There are 4 nested groupings, the coarsest first. Each group lies inside one group of the grouping before and may be the whole of it. The rows also spread widely along 14 directions, which tell nothing about the answers.
Known rows, each followed by its group in each grouping:
[ 26 -18 -22  12  17  17  -8  18   2 -20 -11  -6 -17  -6 -22 -16  -5  21
  27   0   3  -9   1   1  16   6 -10  22 -27  10   4  -9  24  -4  -1  20
  -3 -19] | Z441 Z654 buto zavol
[  9   6  24  -2  14  -2  13  14  15  21  -6  -9 -10  -6 -29  18  10  -2
  13  10 -15  -1  16   4 -19 -11 -17  10  15  -2   9 -13   0   5 -21   4
  -9  -7] | Z441 Z654 buto dob
[ -3  15  -4  -5   4 -26 -12   5   5   9  -4  12  30   9  23  13  -7 -25
  -7  -2   7   7   7 -18 -25   3   5  -5  11  -6 -27  -4  -3   4 -15 -24
  10   2] | Z149 Z277 pebi zumov
[ 22  -1  -5  -5   0   5 -17  -7 -13 -26 -13  16  15  25  18 -21 -10   5
   7 -10  10  12   9 -19   5  -1  23   1 -18  18  -2  -3   4  -4  -1  10
  12 -15] | Z149 Z608 daz bif
[  9   6   8   1   3 -19  -8   5 -20 -12  -3  15   1  31  -1 -11 -12 -14
   3  -8  -3   0 -13 -19  17   6  12   2   1  16 -12  -5   6  -5   0  -6
   5 -11] | Z149 Z277 pebi dobep
[ 16 -21 -20   3   2  10 -28  -9  16   1   1  -4  25   4  -1   5  -2   6
 -10   0   9   2  27 -25 -27  14   4  17 -13   3   2  -1 -17  12   0  10
   8   4] | Z402 Z918 merip redov
[ -4   0   3  -3  -1  -9  -6 -11 -12  -4   0  10  20  19  18 -12 -12 -13
  -2  -7   5   5  -4  -4  -8 -19  12   5  -2   4 -15  10   6  10  -1   1
   9   5] | Z149 Z608 Bigi febid
[ -2 -14 -17   0  -6   2 -11   1   3   4  -5 -17   9   1   3  -6 -20   3
 -28  -2   4   0   2 -12   1   7  -2   1 -16  -5  -9  -5   1   8   9   4
   0  12] | Z149 Z608 zif Togu
[  3   3  -8  17  -3  -6   8   6   5  -2   0   8  -6 -11   2 -14   5  -6
   5  -6   3  -3 -10   7 -28 -19  11  16 -13   6  10   2  12 -26  -1 -15
  -1 -14] | Z402 Z110 bipaz muman
[ -6  16  -8   6   4 -20 -14  -8 -13  -6 -27   5   1  -2   2   8 -19  -9
 -18 -17  -9 -12  -3 -19  -8  -1  -6 -10  -9  -2  -4  -2   0 -15   4 -13
  -7 -11] | Z149 Z608 zif Kor
[ -9   0  11   3  -5   4   5  13   5   5   0 -18  14   8 -28  16 -28 -12
   9  -3  -2   7  -3  -3  -8 -21   1  16   8  -8  -7 -22  -6  15  -2  -6
   3   1] | Z441 Z282 det bam
[  8 -18 -18   8   5  -2 -18   0   5  -4  -1 -11  14   2   4  -7 -12   9
 -14   0   5   2   3 -14  -9   9  -4  13 -11  -9 -13  12   3   9  -2   8
   1   9] | Z402 Z110 sinar ner
[ 31  -6  -4  -7  25  -2  -3   7 -15 -18 -22  11 -11  16   0  -5   6   8
  25   0  -3 -11  13 -14   5   4  -4   6 -11  13  -4   8  15   4 -20  14
   1 -12] | Z149 Z277 vor bura
[ -9   7  -4 -10  -1  -6  -3  -4 -10   9  -6   2  -3  -5  23  -3  -8 -14
 -11  -4  -1   0   7   7   7  -5  -6  -5  -5   5   0  -9   1  15  -5  -3
  -5  10] | Z402 Z110 bipaz vade
[  3   2   3  -3  -2   8 -11  -1  16   4  21   7  24   0   7 -19  11  -6
  12   6  22  18  11   5 -14 -18  14  15   1  16 -18  -2   6  -2  -1   8
  16  -4] | Z402 Z494 faf Ber
[ 10  14   4   3   7  -4 -11   6   9   6   2  14  25  -8   4   2   1  -9
  20  -5   9  15  13  -3 -24  -8   6   8   2   7 -10  -6   1   1 -13 -10
  13 -13] | Z441 Z654 fuv gir
[  8   1  -6   2   7  -5 -10   9   7  -3  -9  -6  15   5  -5   6 -11  -2
   1  -1   2   7   9 -14  -8   2   0   8   0  -6 -13 -10   1   2  -9  -2
   2  -6] | Z402 Z494 faf sepi
[  1   6  -8  18 -10 -13  -5  11  10  -1   6  -2   2   0   4 -20  -2  -5
 -15  -3   7  12 -15  -4  -9   3  12  13 -11   4   0 -12   8 -28   8 -11
   2 -10] | Z402 Z623 Sisi vefed
[ 29  -8   0  25  -3   8  -8   5   2  -1  14   4  35 -19  14 -22 -18  25
  -2 -20  17  45   6  -1 -21  10  23   5 -16  -2  13  16 -10  -4   2  -5
  13 -10] | Z441 Z654 fuv Tula
[ -9   6   1  -5 -14  -3   1  -3   0  15  12  14 -13 -10   0 -14  14 -26
   2  -1   5 -13  -1  10  -7 -18   9  13 -10  30  13 -13   3 -11  13  -6
   6   0] | Z441 Z282 tume Nunud
[ 20  -5 -10   3   8   2 -14   3  -6 -12  -8   6  -2   0 -13  -7  -3   4
  14  -5   4  -8   7 -16  -2   1   2  13 -17  13   0   4   5  -6   2   8
   6 -12] | Z441 Z282 tume tego
[ -5  23  15  14   3 -23 -19   8   5   7   6   6   4  12 -27   5  -6 -19
   7  -2 -11   0 -13 -16   4   4  -3  12  16  11 -15 -27  -1 -17   1 -14
  -2 -22] | Z402 Z110 bipaz vade
[  7 -19 -17  -6  -2  -7 -23  -1   0   2   6   4  24  18   6   3 -12 -15
  -5  -2   9  -6  11 -27 -12  15  11  13  -5   6 -17   1 -10  20  -5  -2
  13  14] | Z402 Z110 sinar ner
[ 12  -7 -28  14   5   5  -3  27  19  17  -8 -11  -5 -25  12   3  -4   4
   2  -2   3   6  12  11  -3  26 -12   9 -18  -2  16 -36  12   2  -9 -15
  -8  -5] | Z149 Z608 zif Togu
[  7   1  17   1  19 -12  21  18   9   8 -22  -8 -35  19 -29  16  21 -12
  20  17 -30 -24   3   4 -12 -17 -21  26  14  -1  10 -19  19   2 -32   7
 -20 -10] | Z402 Z110 sinar ner
[  2   6  10 -29  -2  -7  -6  -7 -15   1  -7   2   1   9  -7  -3  -9 -11
 -17   2   3 -10  11 -23  11  -3   4 -19  -2  14 -16   6 -10   8   1  10
   6   9] | Z441 Z654 buto zavol
[ 28  17  -1  19  23  -9 -32  14  19   2  -5   3  -1 -18 -17  -5  10  21
   9   3  -5  12   9 -14   9  33 -23   4  -1   6  -5 -15  11 -20  -7  10
  -7 -32] | Z441 Z654 buto zavol
[ -6  -7  -3  -2 -12  -8  -5   0   3   9  -7  -7   9  19  -2  13 -21 -21
 -20  -6 -10   1   3 -12  -5   3   4  12   1  -2   7 -29 -12  18  -1  -8
  -1   7] | Z441 Z654 buto zavol
[ -1   2  -1   9  -3  -7  -1   7  -2  -3 -13  -3   6  23   0  11 -21 -16
   4 -11 -11   3  -3  -6  -4  -4   6  17   2   0   7 -34  -1   8  -6 -16
  -2  -8] | Z149 Z277 vor bura
[ 15  -1  -4  10   9   3 -11  10  13   1  -2  -3  17  -1   1   3  -6   5
  12  -1   3  15  13  -7 -15   4   0  13   1  -3  -4 -14   1   5 -15  -3
   2 -10] | Z402 Z110 bipaz muman
[ 12   9  -7  27  15 -14 -22   3  -1 -13  -5   6  22   1   9  -7 -19  10
   7 -17   2  19  -9  -9  -5   7  -2  10  -4  -8 -13   1   9  -8  -2 -10
   1 -20] | Z149 Z277 vor bura
[  1  -3  -5 -16  17   4  -3   2  -7   9  -6   6 -10  -8 -18  15   5 -12
  23   2   1 -32  20  -6 -11 -12 -12   3  -8  18  -5   2  -1  13  -4   1
   1   3] | Z149 Z277 pebi zumov
[ 15  -5  11  -3   9  -6  -4  -7  -6  -3  -5   2  -3  14  -2 -14   8   8
 -13   5  -3  -2   4 -16  -6  -3   0   1  -3   5  -4  23   4  -5  -3  16
  -1   0] | Z149 Z277 pebi dobep
[ 18   2   2   2  19 -13 -10  14   6  10   6   7   9  -5  -9   0   8   1
   9   6   6   0  10 -16 -13  14  -5   1   4   3 -20  14   4  -4 -13  -2
   5  -5] | Z149 Z277 pebi dobep
[ -4  -7   8 -18  -8   7 -15 -20 -10   4   3  -5  22   7   0   2 -20  -4
 -18  -8   6   3  16 -17  -5 -15   7  -1  -3   6  -6   9 -23  27  11  13
  11  18] | Z441 Z282 tume Nunud
[ 11  -8  -8 -13  16   4 -15   8  -4   1   0   0  15   3  -8  10 -11  -1
  12   2  10  -7  19 -20   0   7  -5  -2  -3   5 -24   5  -3  21  -7   5
   8   5] | Z149 Z277 pebi dobep
[ -2  -8  -1   8 -12   3  15   1  -3   4  -3   1  -9  -5 -22   6  -5 -14
   6 -12  -6 -19   0   0 -37 -26  16  19 -13  11  29  -2 -11 -13   5 -17
  -1  -3] | Z402 Z110 sinar ner
[  3  22  23   3  -8 -17   3  -2  -4  -1   0  20  11  17  12 -11   3 -19
   7  -8  -1  17  -5  -2 -17 -19  21   6  11  13   3  -6  -2 -14 -10 -14
   6 -16] | Z402 Z110 sinar ner
[  3  -2  11 -12  13 -18   5   6 -15  13  -2   3   0   3  -5  12  -2 -15
   1   1  -4 -11   9  -7  -3   0  -8  -2  10   2 -12  11  -4  21 -16   0
  -2  13] | Z402 Z494 faf Ber

New rows, each followed by its group in each grouping:
[ -2 -12   0   1   2   6   6   1   7  25   3  -8 -10 -18 -21  17   5  -8
  -1  -2  -8 -19  17   6 -24  -8  -8  17  -6   8  25  -9 -13  10   2   0
  -8   9] | Z402 Z494 faf Ber
[ 15   4  -2   6  17 -12 -10  12   1   4 -17  -2   0   0  -7  16  -7   1
   0  -1  -9  -1  12 -16  -3  20 -16   2   2  -5   3 -15  -5   8 -16  -3
 -11  -8] | Z402 Z918 merip redov
[  8  -5 -17   7 -11  -8  10   5   1 -18 -19  -1   9  11  22 -16 -11  -5
 -17  -5   7  10 -10  -5 -26 -15  20  12 -17 -12  -2   8  17 -12  -9 -10
   7  -3] | Z441 Z654 fuv gir
[  7   1   2  -6  13  -8   0  -4   6  11  -4   8  -1 -10   6  -3  23  -5
   2   8   1  -9  14   2 -30 -16  -8   8  -2   2  -6  22  12   2 -16   8
   2   3] | Z441 Z654 fuv gir
[  5   9   1  12   6 -17 -19  -1   1   5  -5  -5  14  -6   7  -7 -15  10
 -25  -7  -1  14  -3 -13   4  14  -9 -10  -2  -9 -14   5   2  -5   3   1
  -5  -4] | Z149 Z608 zif Togu
[ 11   2   6   9  -2  -8 -12  -7 -12   1  -8  11   9  12   4   0 -15  -3
  -4 -19  -8   6   4 -14  -3   8  10   2  -9  11  16  -8 -12   1   3  -6
   0 -10] | Z149 Z608 zif Togu
[ 16 -10   7   1  14  -6  -1   0 -10  -9 -10  -4  -9  20   6 -18  -1  11
  -4   5  -8   6  -5   0  17  -4 -10  12  -2  -3  -9  13  22  17 -13  27
  -5   0] | Z441 Z654 fuv Tula
[ -6  11 -11  -5 -10  -9  -8  16  -6  -9  -1   4  -4   6 -29  -2 -14 -26
   7  -2  12 -18 -11 -21   7  -2  14   0  -9  23 -17 -26  -3 -23  12 -19
   9 -15] | Z402 Z918 merip redov
[ -4   6   2  -1   8  -6  -6  -5   3 -13 -19   2   8  31   4   8  -3 -17
  13   2  -6   0   3  -4 -12 -27  -5  22   8  -2 -10 -17  10  14 -17   5
  -2  -9] | Z402 Z918 merip redov
[ 22  -5   0  -6   2   1   2  21  26  10  -3 -26  -5  -1  16 -22  13  21
 -34  25   5  30  15  -1  18  25  -9  -2   0  -9  -7 -17  17  -2 -16  23
  -8   6] | Z402 Z494 faf Ber
[ 10  -7  -2   2  12   6  -8   6 -27 -15  10  18  15  10  10 -13 -20  -7
  43 -17  17  11  -1  10  19 -12   8  12  -8  20 -10  -1   5  30  -6   1
  12  -8] | Z402 Z918 merip redov
[ 10   3 -26  -2  24 -12 -19  22   7  -1  -7  -3  -4 -20  -9  -2   5   2
   8  10  11 -15   6 -13  10  20 -21   1  -9   2 -38   1  23 -10  -9   4
  -1  -7] | Z402 Z494 faf sepi
[ -3  -1 -12  18  11 -22 -10  13 -18   7  21  19   6 -12  -7  -4 -13 -20
  20 -16  10 -14 -20   0  -2   6   2   9  -6  13 -17  14   6  -2   8 -24
   7  -3] | Z149 Z277 pebi dobep
[  2   3   0  12   8  -6   6  13   5  11  -3  -8   1 -20  -2   2  -7   1
   1  -2   1   7  -1  10 -17  -7 -12   9  -3 -14   1   3   9   2  -9  -6
  -5   0] | Z441 Z282 det bam
[ -7  -2  13 -11   8   9 -10 -18  -5  -9  -4 -11  -2  12 -14  -9  -1   7
  -4   7   0  -7   5  -3   7 -33 -13   8  -1   6 -14  13   3  14   5  33
  -4   4] | Z402 Z918 merip redov
[ -9  13   5  -2   7 -26   2   3 -10   6  -3  -2 -12  -6 -12  -6  -2 -10
 -17   1  -2 -18 -16 -10  -2  -9  -9  -9   1   1 -23  18  10 -18   4  -6
  -4   3] | Z149 Z277 vor bura
[ -7  15 -11  10  -2 -19  -5  19  15  18   8   4  -7 -19 -11  -9   8 -19
  -2   6   7 -11 -11  -2 -10   5  -1   3  -5  13 -14 -18  15 -33   7 -20
   1  -9] | Z149 Z608 Bigi febid
[  7  -8  -8   8   8   0   2  12  -8   9   0  -2   7 -23   6   5 -20   2
   5 -13   5   6   8   5 -11   3  -3   0 -10  -4   6   1  -6  15  -8 -14
  -3   4] | Z402 Z110 bipaz muman
[ -4   8  10  -2   5 -14   9  15  -6  15   2  -4  -4 -10 -10   7  -9 -14
  -1  -2  -2  -2  -1   5   2  -3  -7  -2   8   2  -5 -10  -1   6  -6  -9
  -7   2] | Z402 Z494 faf Ber
[ -1  -9 -16  17   6  -3 -32   6  29  16  20 -11   9 -11 -18  -4   8   1
  -8  11   7  -2   2  -8  -8  15 -18  24  -2   3 -16 -12   4   0   9   8
   0  -1] | Z402 Z918 merip redov
[  5  -3  -3   5  13 -10 -27  -9  -7   5  -4   2  10   8  -3  12 -14  -2
  -3 -11  -9  -7   9 -19   4  14 -13   8  -1   4  -5  -6  -9  20   2   4
  -3   1] | Z149 Z277 vor bura
[ 10 -17  -8  -7  14   8 -12  11  -6   4  -6 -20  -6  -8 -26   6 -20  14
  -6   3  -2 -14  13 -17  20  18 -17  -5 -13   1  -9  -5  -4  18   4  15
  -6   8] | Z149 Z608 daz bif
[ 13  -9   6 -11  -2 -12 -23  -6   1   2  -5  -9   1  34   9  -9   2   2
 -39  11  -8   8  10 -28  24  30  -5   1   3   5  -5 -12  -6  16  -4  24
  -4   9] | Z402 Z918 merip redov
[ -3   1  -2   2  13  -9 -26  -6   6   5  -5 -11   9   5  -1   6  -9   2
 -14   4  -8   1   6 -14   6   7 -22   6   5 -10 -20  -4   2  16  -6  12
  -8   4] | Z402 Z110 bipaz vade
[-18  -4 -14   2  14  10  -1 -14  13   5 -16 -13   2 -14  10  13   2  -2
   3  -1  -5 -11  15  18 -36 -41 -22  23  -9 -15   3   2  10  21  -8  11
 -11  10] | Z402 Z623 Sisi vefed
[ -9  13   4  24  13  -3   1   6  -5  -6  -5  -3  10 -11  -4   3 -27   3
  20 -17   0  11 -15  15  -9 -27  -8  12  -1 -10  -5  -3  10  -1   1 -14
  -6 -17] | Z149 Z277 pebi zumov
[ -3   0 -17 -13  -2   2 -10  11   5  -6  -8  -4   8  13   5   3 -13 -18
   7   4   8  -3   9 -11   6  -4   5   6  -4   9 -19 -32   6  10  -8  -6
   7  -1] | Z402 Z110 bipaz muman
[ 13 -14 -10  -4   6  29 -15 -12   0   7  -3  -1 -11 -24 -12  -6   5  17
   8  -6   3 -15  30   2   0  -4  -9   5 -28  27  25  -3  -5   3  15  22
  -2  -3] | Z149 Z608 zif Kor
[  5  -8 -38  20   4   5 -15  23  18 -14  -2 -12  12 -10   4 -12 -17   4
  11   1  18  11  -9   2  -3   3  -3  26 -20 -11 -21 -15  29  -6  -1  -4
   8  -9] | Z441 Z282 det bam
[  3 -22 -33  15  14  -8 -24   6   3  -1  -6 -10   9   1   3   9 -18  -1
  -7  -3   0  -9   2 -12  -3  21 -18  19 -11 -13 -12  -4   4  24  -5   0
  -5   8] | Z402 Z918 merip redov
[  5   2  -3   8  21 -18 -14   8  -6   8  -3   9   7  -5   0   7  -6  -6
  12  -5  -1  -7   2  -5  -6   8 -14   5   1  -2 -17   5   8  10 -11  -6
  -3  -4] | Z149 Z608 daz bif
[ 10   4   2   9   1  10 -14   1  17   5  10  -2  14  -7  19 -18   6  11
   1   2  12  33  13  13   1   0  -1  11  -3   6   6 -17   3   5  -3  10
   1  -9] | Z402 Z918 merip redov
[ 11 -16 -22 -17  12  11 -17   0  -5 -15 -16  -8   1  15   3  -3 -10   4
   3   4   6 -14  17 -18  14   2  -7   7 -16   7 -19  -6  10  20  -4  20
   5   8] | Z149 Z277 vor bura
[  8   1 -17   1  10 -12 -31   5   5  -4   3   1  13   4   1 -10  -5   0
  -5   3  11  -1   1 -23  10  18  -6   4  -5   7 -33  -3  10  -3   3   3
   8  -3] | Z149 Z277 vor bura
[ 17 -23  -8 -11 -14  21  19  18   4  -2   0 -16 -15   9 -20 -16   1   3
  -3   9   8  -8  10  -8  -4  -6  21  10 -20  18  13 -13   1 -10   3   6
   8   4] | Z149 Z277 vor bura
[ -2  -3  -8 -11   9  13  -9   4  14   6 -16 -23  22 -13  -8  24 -25   6
  -5   1   2   7  27  -8 -13  -8 -16  -2   0 -18 -12 -13  -9  29 -11   7
  -1   9] | Z441 Z654 buto zavol
[  3  23  26  -5   5 -17  -8  -6  -9  15  11  22   9  -8   2  -5   7 -15
  10  -5   5   6   5  -3 -10 -10   2  -4   9  16  -8  13  -5  -3  -3  -4
   8  -5] | Z441 Z282 det bam
[ -2   7  10   4   2  -9 -21  -3   1   0  13   3  24   6 -17  -2 -11  -7
   3  -3   9   8  -1 -16  -7  -7   3   6   7   8 -22   2 -11   1   5   1
   9  -7] | Z402 Z918 merip redov
[ 22  -5 -10   2   7  -2 -17   4   3  -2  -4   9  24  -3  -6   9  -6  -1
  12  -6   9   1  21 -26 -30  10   9   9 -10   3  -5   9  -8   1  -8  -5
  14  -5] | Z441 Z282 det bam
[  3  19  13   8   1  -5   4   1   2  -2  -8  -1   7 -16 -11  -5 -10   5
  -1  -8   1  12  -3   1 -19 -22   2  -3  -1  -4   1   5  -1 -19  -1  -5
  -1 -17] | Z441 Z654 buto zavol
[ -5  -8   6   3   0   3   2   9   2  -2   0 -16  -4  15 -29   1 -13  -5
   8   4  -5  -6  -7  -3   1 -18  -3  20   3   1  -8 -12   5   8  -1   7
  -3  -1] | Z402 Z110 sinar ner
[  1   1   0  11  11 -19  -8   0  -2  21  10  22  17 -10   4  12   4 -23
  18 -10   0  -5   5   2 -34  -5  -1  17   6   6  -3   9  -2  13 -11 -17
   8   0] | Z441 Z654 fuv Tula
[  8  -7 -15 -15   0  -7 -20   6  -7  -8  11  19  37  23  16  -4  -9 -26
  17  -3  25   2  11 -25  -9   4  25   7  -5  18 -34   0  -5  17  -9  -8
  29   6] | Z402 Z623 Sisi vefed
[  8  20   3  16  21 -15 -32   5   0  12  10  13  17 -26   0  -6  -3   7
  13  -9   8  13   3  -4   6  17 -17  -7   2   8 -22   5   5  -7   1  -3
   1 -19] | Z149 Z608 zif Kor
[ 15  -7 -18  13  16  -9 -28  -7  15   4 -12  -2  15 -10  21   0   3  12
 -16   0  -1   8  16 -13 -22  19 -17  14 -10 -16  -4  12   9   8 -10  12
  -4   3] | Z441 Z282 det bam
[  7  12  -2   7  16 -19  -8  -4  -8   0 -27  12  -5  -1  19  13  -3  -7
   1 -12 -16  -4   9  -4 -12   5 -14   4  -2  -4  13  -5   2   7 -18  -9
 -15  -9] | Z402 Z110 sinar ner
[ -1   2   4   5  10   4 -22  -5  -8   8  17   1  21 -13  -4  -2 -21   6
   5 -14  11  11   6  -3   9   0  -6  -4  -2   7 -13   7 -10  17  13   2
   4   1] | Z149 Z277 pebi dobep
[ 15   7  -3  -1  19 -21 -15  13 -14  11   3  14  13 -15  12  -5  -6  -3
   5  -5  11   3   6 -12   6  25  -6 -17  -3   7 -25  14   4   4 -10  -8
   4   1] | Z149 Z608 Bigi febid
